There are 4 nested groupings, the coarsest first. Each group lies inside one group of the grouping before and may be the whole of it. The rows also spread widely along 11 directions, which tell nothing about the answers.
(in the rows, 128 means zero)
Known rows, each followed by its group in each grouping:
[102 129 105 109 128 114 123 129 147 139 112 129 115 114 158 144 129 139
 169 111 108 157 132 142 116 122]  Defu kiz gibu biki
[149 104 151 129 137 159 140 118 138 108 139 110 135 132 111 122 136 139
 102 139 138 135 158 139 123 126]  zus furi zugo patu
[132 128 120 110 138 170 121 125 107 138 149 129 170 123 112 140 128 107
 107 153 120 122 140 122 117 125]  rigin vok komes Vamil
[125  69 114 150 142  79 135 158 131  56 121  93 137  59 129 168 178 138
 104 120 137 173 147 145 131 127]  zus Nizu tipe zub
[145 119 121  96 157 157  84 119 146 127 165  95 164 110  83 107 110  96
  84 186 131 128 145 129 125 155]  rigin vok givun Nif
[152 150 124 104 125 142  90 150 116 138 133 111 175 136  99 105 149  97
  86 186 142 134 150 106 118 131]  zus Nizu kof Leda
[121 117 123 140 127  83 122  92 127 161 113 162 112 141 117 135 114 122
 168  99 138 101  93 132 160 137]  zus Nizu Pefor sav
[126 168 157 142 109 174  91  99 122 167 141 118 143 135  85 102 147 127
  81 200 122 107  90 113 115 156]  Defu fafab tun Dob
[172  99 158 139 163 151 123 106 173  98 134 111  89 131 138 119  93 151
 116 154 117 124 140 143 146 147]  Defu fafab vade ret
[125  61 123 100 191 185 144 137 151 132 151  97 156 103 122 176 165 138
 122 123 115 138 184 163 123 140]  zus Nizu Pefor Rilum
[122 148 159  92 127 130 175 116 115 177 128 107 129 167  89 146 123 136
 134  97 122 124 160 138 117  98]  rigin kop dodok kur
[126 113 123 149  65 108 148 101 130  99 134 154 156 149 123 139 146 105
 125  86 173 136 150 131 103 111]  Defu fafab vade Memal
[149 148 110 125 154 102 150 106 127 145 148 137 140 181  98 113  78 116
 101 113 124  80 157 119 130  93]  rigin kop dodok bemul
[136 120 136 117 102 136 122 127 125 123 135 123 161 127 102 129 146 105
 113 140 152 141 144 126 122 129]  zus Nizu tipe nim
[132 166 110 108  70 123 107 152 114 114 120 137 155 117 140 124 125 107
 127 156 121 168 133 112  99 104]  Defu fafab Fip Dof
[156 141 147 122 158 139 150 103 124 144 123 133 109 171 121 119  93 139
 116 130 120  99 141 123 135 120]  rigin vok givun deret
[150 107 124  98 196 109 108 130 149 157 125 116 100 122 124 133  95 134
 148 139 103 117 134 140 168 139]  zus Nizu kof rebiz
[125 115  99 148 166 121 118 114 153 109 127 124 113 117 142 125 119 157
 115 134 104 117 123 145 137 133]  zus Nizu Pefor Rilum
[ 82 115 116 119 165 162  86  73 158 174 118 147  96 128 152 125 143 145
 178 125 125 111  82 152 140 190]  rigin vok givun Nif
[125 104 132 172 115 141 161 114 108  87 121 143 130 120 144 150 158 153
 115 106 133 132 129 136 118 110]  zus furi zugo patu
[133  77 105 184 168 128 160 121 133  68 115 148 108 115 185 169 154 163
 119 101 116 122 141 143 127 123]  Defu fafab tun Dob
[113 127 110 125 144  95 118 114 143 136 133 119 109 109 114 122  99 148
 138 123 100 129 114 148 136 118]  zus furi zugo patu
[169  88 198 206 128 161 193  99 101  72 113 131 103 128 128 159 149 177
  88 128 134 109 112 130 147 119]  zus Nizu Pefor sav
[144 142 137 139 132 158 139 102 106 129 136 145 125 134 126 130  86 135
 118 146 101 106 107 123 137 114]  rigin vok komes Vamil
[ 85  89 117 153 226 144 150 101 121 163 140 102 121  98 110 178 176 171
 102 118  90  90 111 156 133 152]  rigin vok givun deret
[141 139 173 133 104 113 136 149 101 100  81 109 105 113 142 142 170 142
 126 139 150 169 120 115 129 134]  rigin kop dodok bemul
[145 116 194 133 137  86 113 106 152 149 106  88  91 138  76 110 153 125
 115 149 172 134 116 121 154 171]  Defu kiz gibu biki
[134 146 149 147 160 118 163 129 122 140 101 107 112 174 130 130 180 167
  83 124 123 114 158 117 104 115]  Defu fafab vade Memal
[142 150 106  93 139 118 112 155 138 136 106 132 122 141 165 126 120 128
 145 135 108 150 159 120 113 113]  Defu fafab vade Memal
[113 100  79 184 129  78 136  81 133  87 155 153 153 138 112 131 119 110
 102  85 158  89 123 136 130 117]  rigin kop dodok kur
[ 94 114 118 131 170 121 153 115 161 129 126  89  86 102 132 149 128 198
 131 109  71 137 128 172 127 117]  zus Nizu tipe zub
[122 108  83 117 169 130 119 137 141 110 124 141 127 112 177 151 120 131
 153 113 111 133 143 140 128 126]  rigin kop dodok bemul
[174 102 126  91 149  89 113 139 147 123 114 137 115 133 134 126  78 103
 164 122 139 139 155 130 167 130]  zus Nizu Pefor Rilum
[115 123 126 167  92  86 134  88 136  86 148 110 136 119  83 118 121 128
  88 117 154 124 112 140 123 122]  rigin kop dodok kur

New rows. What belongs after each?
[105 112 141 139 115 113  92  99 139 127 121 118 123 108 110 127 164 118
 136 135 166 139  93 135 139 176]  rigin kop dodok kur
[136 160 121 102 148 135 116 153 114 124 121  98 131 111 128 122 117 140
 101 171  92 149 135 121 116 118]  rigin vok komes Vamil
[148 100 154 190 132 154 157 105 104 104 105 179 105 134 175 165 147 150
 140 118 128 107  99 119 144 129]  Defu fafab Fip Dof
[139 113 142  98 159 111 135 116 135 146 122 116 105 130 115 138 100 128
 149 115 124 132 138 140 152 136]  rigin vok komes Vamil
[ 94  99 114 116 115 106 104 126 129 104 117 109 138  79 127 149 175 116
 140 120 154 172 122 145 119 159]  rigin vok givun Nif
[156  81 144 103 142 135 134  81 145 150 164 137 163 170  70 126 109  72
 122 106 189  97 171 133 143 150]  rigin vok givun deret
[152 129 149 131 153 128  95 108 110 153 135 124 158 158  76 101 154  87
  79 171 177  97 124  95 144 166]  rigin vok komes Vamil
[130 143 106 122 116 115 123 144 123 120 130 126 152 125 130 133 138 119
 110 142 118 144 145 119 104 107]  Defu fafab Fip Dof
[178 102 171 127  86 175 132 139 118  72 133 124 153 105 124 140 124 110
 110 162 150 163 148 124 131 124]  zus Nizu tipe nim
[ 86 117 123 191  94 146 131  68 118 112 149 149 144 111 115 146 152 137
 110 116 141 103  74 141 120 141]  rigin kop dodok bemul
[ 84 113  98 146 112  69 111 121 109 137 139 123 155  65  89 161 149 115
 127 119 118 133  84 140 137 129]  zus Nizu tipe nim
[119 129 123 184 112 129 134  82 151  95 136 136 112 129 134 117 114 155
 106 132 122 114 102 134 119 121]  Defu kiz gibu biki
[147  68 134 118 144 122 120 124 149 108 150 113 139  87 104 153 113 112
 132 132 134 139 141 150 156 139]  zus Nizu tipe zub
[124  87 128 152 140 188 140  96 148 104 150 128 139 123 133 144 143 149
 114 127 128 117 138 156 124 136]  zus Nizu kof Leda
[139 125 155 125 117 148 127  99 156 118 136 110 112 142 103  98 115 146
 113 140 138 135 139 144 125 133]  zus furi zugo patu
[133 133 135 136 126 100 109 140 112 109 120 109 125  85 118 139 126 126
 114 157 119 145 102 121 139 132]  rigin kop dodok bemul
[122 114 131 137 146 161 148  97 132 113 136 120 124 131 128 135 129 151
 109 125 121 119 135 145 115 130]  rigin vok givun Nif
[159 158 178 117 106 171 110 144  89 123 101 116 136 122 125 120 157 120
  99 195 141 154 116  98 120 146]  rigin vok givun deret
[ 77 125 114 119 136 125 121 112 118 150 139 101 140  85  98 154 153 137
 121 129 107 138 102 151 114 141]  rigin vok givun Nif
[124 145 137 140 119 190 121 113 124 131 164  98 176 121  77 115 153 138
  51 188 112 117 130 127  99 123]  zus Nizu tipe zub
[158 107 163 124 145 147 139 141 114 120 105 122 123 134 136 145 161 136
 122 140 143 139 150 123 140 133]  zus Nizu kof rebiz
[138 135 165 148 130 120 134 131 113 130 106 112 111 122 122 141 163 147
 107 149 123 133 115 119 126 136]  Defu fafab vade ret
[123 123 133 138 140 135 139 127 124 134 131 116 136 114 121 149 141 135
 114 140 111 130 130 128 119 118]  Defu kiz gibu biki
[142 106 137 120 147  95 112 127 137 142 118 129 108 110 130 149 119 120
 153 127 124 134 119 131 151 143]  Defu fafab vade Memal
[131 140 153 110  82 134 171 125  92 138 139 128 152 123  97 164 106 116
 133 109 119 139 137 133 118  86]  rigin kop dodok bemul
[ 94 159 114 116 139 101 129 127  97 163 100 130 115 120 135 143 144 145
 143 118 102 131 102 127 121 123]  rigin vok givun Nif
[135 138  87 144 167 139 129 137 123  82 137 117 127 105 155 128 100 158
  87 156  75 127 132 129 116 103]  rigin vok komes Vamil
[134 105 131 200 102 144 147 134 119  29 114 128 109  60 185 163 136 173
 108 148  99 165  97 134 117 108]  Defu kiz gibu biki
[ 57 163  87  95  96 112 125 146  97 153 116 112 156  91 128 159 172 135
 142 111 101 171 118 140  85 109]  rigin vok komes Vamil
[133  87 140  84 137 171 142 107 153 154 163 113 150 118  93 156  99 120
 151 117 115 132 160 166 134 125]  zus Nizu Pefor sav
[143  74 156 171 157 166 151  76 161  87 138 128 114 157 130 129 151 146
 102 111 174 102 148 143 135 159]  rigin kop dodok bemul
[121 122 122 120 158  95 133 120 123 138 120 114 105 104 120 147 110 142
 137 121 104 130 113 141 143 129]  rigin vok givun deret
[107 178 128 112  94  99 140 135 107 166 123 114 135 119 102 137 113 133
 128 134  92 144 117 121 107  87]  Defu kiz gibu biki
[125 117 127 165 121 102 141 105 116 111 124 142 124 129 120 129 134 141
 118 110 136 118 115 131 133 114]  zus furi zugo patu
[102 106 122  95 174 127 128 126 114 188 162 105 152  81  80 183 116 113
 140 127  88 115 118 149 143 129]  rigin kop dodok bemul
[154 102 154 157  80 146 172 119 108  74 109 157 129 130 153 156 131 140
 140 103 144 145 136 133 129 103]  zus Nizu Pefor sav
[176 106 162 141 111 217 141 117 149  70 144 125 135 133 147 128 116 139
  95 166 130 143 164 135 111 129]  Defu fafab tun Dob
[120 145  93 117 124 111 102  84 161 127 154 129 121 128 109  98  56 126
 127 134 110 115 113 146 129 126]  rigin vok givun deret
[146 136 152  88 137 127 158 136 131 135 111 110  95 135 138 147  86 149
 161 112 100 150 153 143 136 103]  rigin kop dodok kur
[137 126 117 132 140 138 110 111 154 125 145 129 122 120 128 123  98 134
 121 154 103 122 122 137 128 129]  Defu fafab Fip Dof
[137 129 165 118 153 111 185 123 128 151 110 103  95 157 107 144 124 167
 126  98 110 122 156 142 135 101]  zus Nizu tipe nim
[121 129 113 125 132 119 129 112 145 140 136 132 119 128 129 135 109 139
 136 124 102 125 127 141 122 117]  Defu fafab Fip Dof
[117 122 127 161  99 127 144 108 102  92 139 126 158 117 105 138 153 124
  86 126 148 130 121 126 112 121]  rigin vok komes Vamil
[133 145 138 120 144 132 135 109 154 149 108 136  74 150 155 125  95 167
 159 126  90 126 119 139 134 123]  Defu fafab Fip Dof
[143 124 143 104 124 146 134 130 138 123 129 109 127 128 118 130 121 139
 124 138 122 146 153 141 127 118]  zus Nizu kof rebiz
[117 121 107 161 132 151 135 104 146 102 132 141 125 136 160 135 143 155
 116 119 114 120 133 140 103 125]  Defu fafab vade ret
[138 137 145 127 152 127 125 107 143 147  93 142  91 185 147  96 147 152
 143 118 149 117 140 123 134 143]  zus furi zugo patu
[ 78  82 141 155 146 183 169  93 118 135 171  94 163  86  84 193 183 152
  95 111 111 116 123 167 107 132]  rigin kop dodok kur
[118 124 158 123  97 169  80 117 127 144 111 131 125  87 130 136 153 129
 156 174 131 153  74 133 145 176]  zus Nizu Pefor Rilum
[130 167 157 111 112 145 138 133 124 115  95 103  85 122 149 118 116 175
 131 150  97 167 119 133 117 119]  rigin vok komes Vamil
[118 139 113 163 139 137 160 104 145  83 142 106 110 125 134 126 104 181
  84 124  91 119 132 150 106  97]  rigin kop dodok bemul
[101 119 107 128 131 156 123 125 110 123 116 141 158 126 152 150 194 121
 125 121 149 140 138 127 100 145]  rigin vok givun deret
[162  99 163 116 155 154 136 129 142 120 131  99 136 134 102 129 142 132
 102 150 142 132 165 134 135 140]  zus Nizu Pefor sav
[116 138 126 108 140 126 112 142 138 135 146  63 149  97  74 122 150 141
  76 171 107 148 142 143 113 126]  zus Nizu kof Leda
[ 72 141 124 147  94 143 154 125 110 122 124 101 137  77 121 166 173 181
 114 124  83 158 101 156  93 105]  zus Nizu Pefor sav
[ 98 124 123  87 125 177 128 132 120 169 130 134 142 110 137 158 144 137
 171 119 100 152 135 150 113 122]  zus furi zugo patu
[175 147 102 136 127 127 141 148 128  69 111 143 133 166 171 103 107 140
  97 137 125 135 180 112 112  83]  zus Nizu kof rebiz
[107 187  82 118 119 107 142 160  96 125  94 144 127 134 181 141 125 152
 139 115  84 145 134 116  95  76]  rigin kop dodok bemul
[135 111 109 141 150 126 107 120 138 117 121 139 142 135 135 122 153 124
 118 138 147 119 134 124 132 145]  zus Nizu Pefor sav
[126 137 143 123 129 148 138 121  93 146 120 138 127 115 131 154 118 133
 140 135 103 127 104 126 137 121]  rigin vok komes Vamil
[121 125 138 117 130 159 110 118 138 152 126 132 125 121 135 141 146 132
 143 147 118 136 117 133 124 147]  Defu fafab Fip Dof
[128 108  99 120 159 123 142 131 118 106 148 115 149 101 121 153 110 125
 106 125 103 129 149 141 121 108]  rigin vok givun Nif
[113 120 146  97 138 184 112 132 118 177 128 116 158 112 111 154 178 125
 136 155 122 139 127 134 121 152]  zus Nizu Pefor sav
[126 123 119 143 142 149 143 108 135 119 140 127 129 133 125 124 120 155
 109 126 109 117 137 142 117 110]  zus furi zugo patu
[152 150 156 113 111 161 147 154 102 120 106 119 126 114 142 145 123 152
 123 157  94 155 134 124 122 101]  zus Nizu Pefor Rilum
[174 152 164 147 168 190 138 135 148  95 100 109  81 158 174 102 136 190
  83 189  94 132 147 116 113 129]  Defu fafab Fip Dof
[157  84 159 194 150 197 177  50 134  88 169 144 135 169 105 128 110 145
  68 123 148  65 135 137 135 130]  rigin vok komes Vamil
[124 153  65 175 137 129 173 139 111  75 136 144 139 125 172 147 106 173
  78 121  56 115 149 131  85  54]  Defu fafab tun Dob
[122 106 105 119 163 114 138 118 136 115 146 104 139 113 108 139 119 129
 103 120 118 126 150 145 122 122]  rigin vok givun Nif
[104 110 116 132  97 139 105 116 146 101 160  98 160  71  95 136 139 129
 103 155 120 156 116 153 115 133]  zus Nizu tipe zub
[143  97 140 138 124 132 165 104 134  84 139 116 134 142 113 133 124 131
 100 104 153 133 164 142 121 117]  rigin vok komes Vamil
[135 172 111  92  83 100 128 163 127 105 105 114 130 127 141 113 110 138
 131 137 108 178 155 125 103  83]  zus Nizu tipe zub
[141 133 129 166 180 144 166  97 151 121 137 121  96 165 131 122 108 183
  83 133  85  87 141 138 119 106]  Defu fafab Fip Dof
[128 119 102 151 134 135 129 118 133  83 136 134 129 109 153 139 109 140
 120 128 110 128 125 138 125 116]  rigin kop dodok kur
[ 72 132  67  83 119 111 105 114 155 145 128 131 144 132 141 126 139 118
 167  89 135 155 149 153 101 135]  rigin vok komes Vamil
[130 109 181 133 111  88 115  98 110 158 106 135 109 122  93 145 145 102
 165 117 177 125  83 122 172 169]  rigin kop dodok kur
[164 125 173 140  89 146 115 107 145 104  98 151 106 160 153 104 132 115
 146 144 180 146 129 110 134 151]  Defu kiz gibu biki
[132  81 160 155 136 208 182  73 167  78 183  83 145 141  86 137 133 161
  60 120 139 115 176 171 101 124]  rigin kop dodok kur
[140 114 141 130 140 134 130 110 121 144 130 142 130 140 114 127 123 124
 135 125 135 113 129 129 141 128]  zus furi zugo patu
[ 73 156  76 141 105  96 126 125 123 110 105 138 121 113 169 140 152 154
 146  97 113 150 111 139  97 111]  rigin kop dodok bemul
[144 161 104 122 111 140 113 139 111 122 149 128 179 128 105 111 106 109
  80 173 107 122 138 110 110  96]  zus Nizu tipe nim
[112 108 136 117 112 113 136 112 118 157 152 119 151 100  75 160 122 115
 134 118 119 128 116 146 139 118]  zus Nizu tipe zub
[177 119 101 133 120 132 111 139 129  78 101 178 150 167 182 109 129 101
 134 132 170 133 166 101 130 122]  zus Nizu Pefor sav
[139  97 149  90 133 141 146 121 169 126 151  88 117 112  99 146  98 136
 132 123 111 155 171 166 124 124]  Defu fafab tun Dob
[126  99 120 120 107 122 140 124 130 107 126 142 140 126 137 140 135 120
 151  95 149 152 154 142 123 114]  zus furi zugo patu
[ 84 159 122 120 139 173 122 111 113 168 127 118 136 126 124 135 162 156
 116 146  97 125 105 135 104 138]  rigin vok komes Vamil
[186  84 192 189 150 179 192  95 127  68 132 122 104 154 124 138 128 173
  73 131 139 101 151 135 144 115]  zus Nizu kof rebiz
[157 109 134 117 184 151 127 146 112 115 126 110 142 120 128 141 143 122
  94 161 126 127 155 118 131 137]  rigin vok givun Nif
[124 129 163 131  89 118 127  93 155 132 106 131 101 161 122 111 154 135
 144 115 170 144 127 134 122 150]  Defu fafab Fip Dof
[153 112 135  81 162  59 132 161 137 148 102 110 108 135 120 145 127 112
 153 111 136 153 171 125 145 124]  Defu fafab Fip Dof
[146  96 136 151 116 124 167 107 120  75 115 151 114 130 157 153 116 135
 141  93 145 137 139 138 132 117]  rigin vok givun deret
[112 117 139 112 131 158 128 144 118 135 130 102 140  76 120 165 153 145
 127 151  95 156 120 145 124 129]  zus Nizu tipe nim
[113 134 124 137 164 116 149 109 113 150 115 128 121 157 123 133 152 145
 114 109 128 106 133 126 125 128]  rigin vok komes Vamil
[156 108 162 106 189  94 121 120 136 164 137  89 127 145  62 125 130 103
  97 142 157 103 150 121 158 154]  rigin kop dodok bemul
[128 115 106 151 147  94 137 137 133  89 105 116 142 149 135 121 193 142
  85 117 161 133 167 123 108 125]  zus Nizu Pefor sav
[135 170 134  92  99 112 123 137 116 167 120 133 118 113 124 138  64 121
 166 146  80 147 109 123 133  92]  Defu kiz gibu biki
[ 99 126  78 122 177 149 108 129 125 164 152 123 174 109 113 146 150 129
 105 150  88 105 129 135 114 126]  zus Nizu Pefor sav
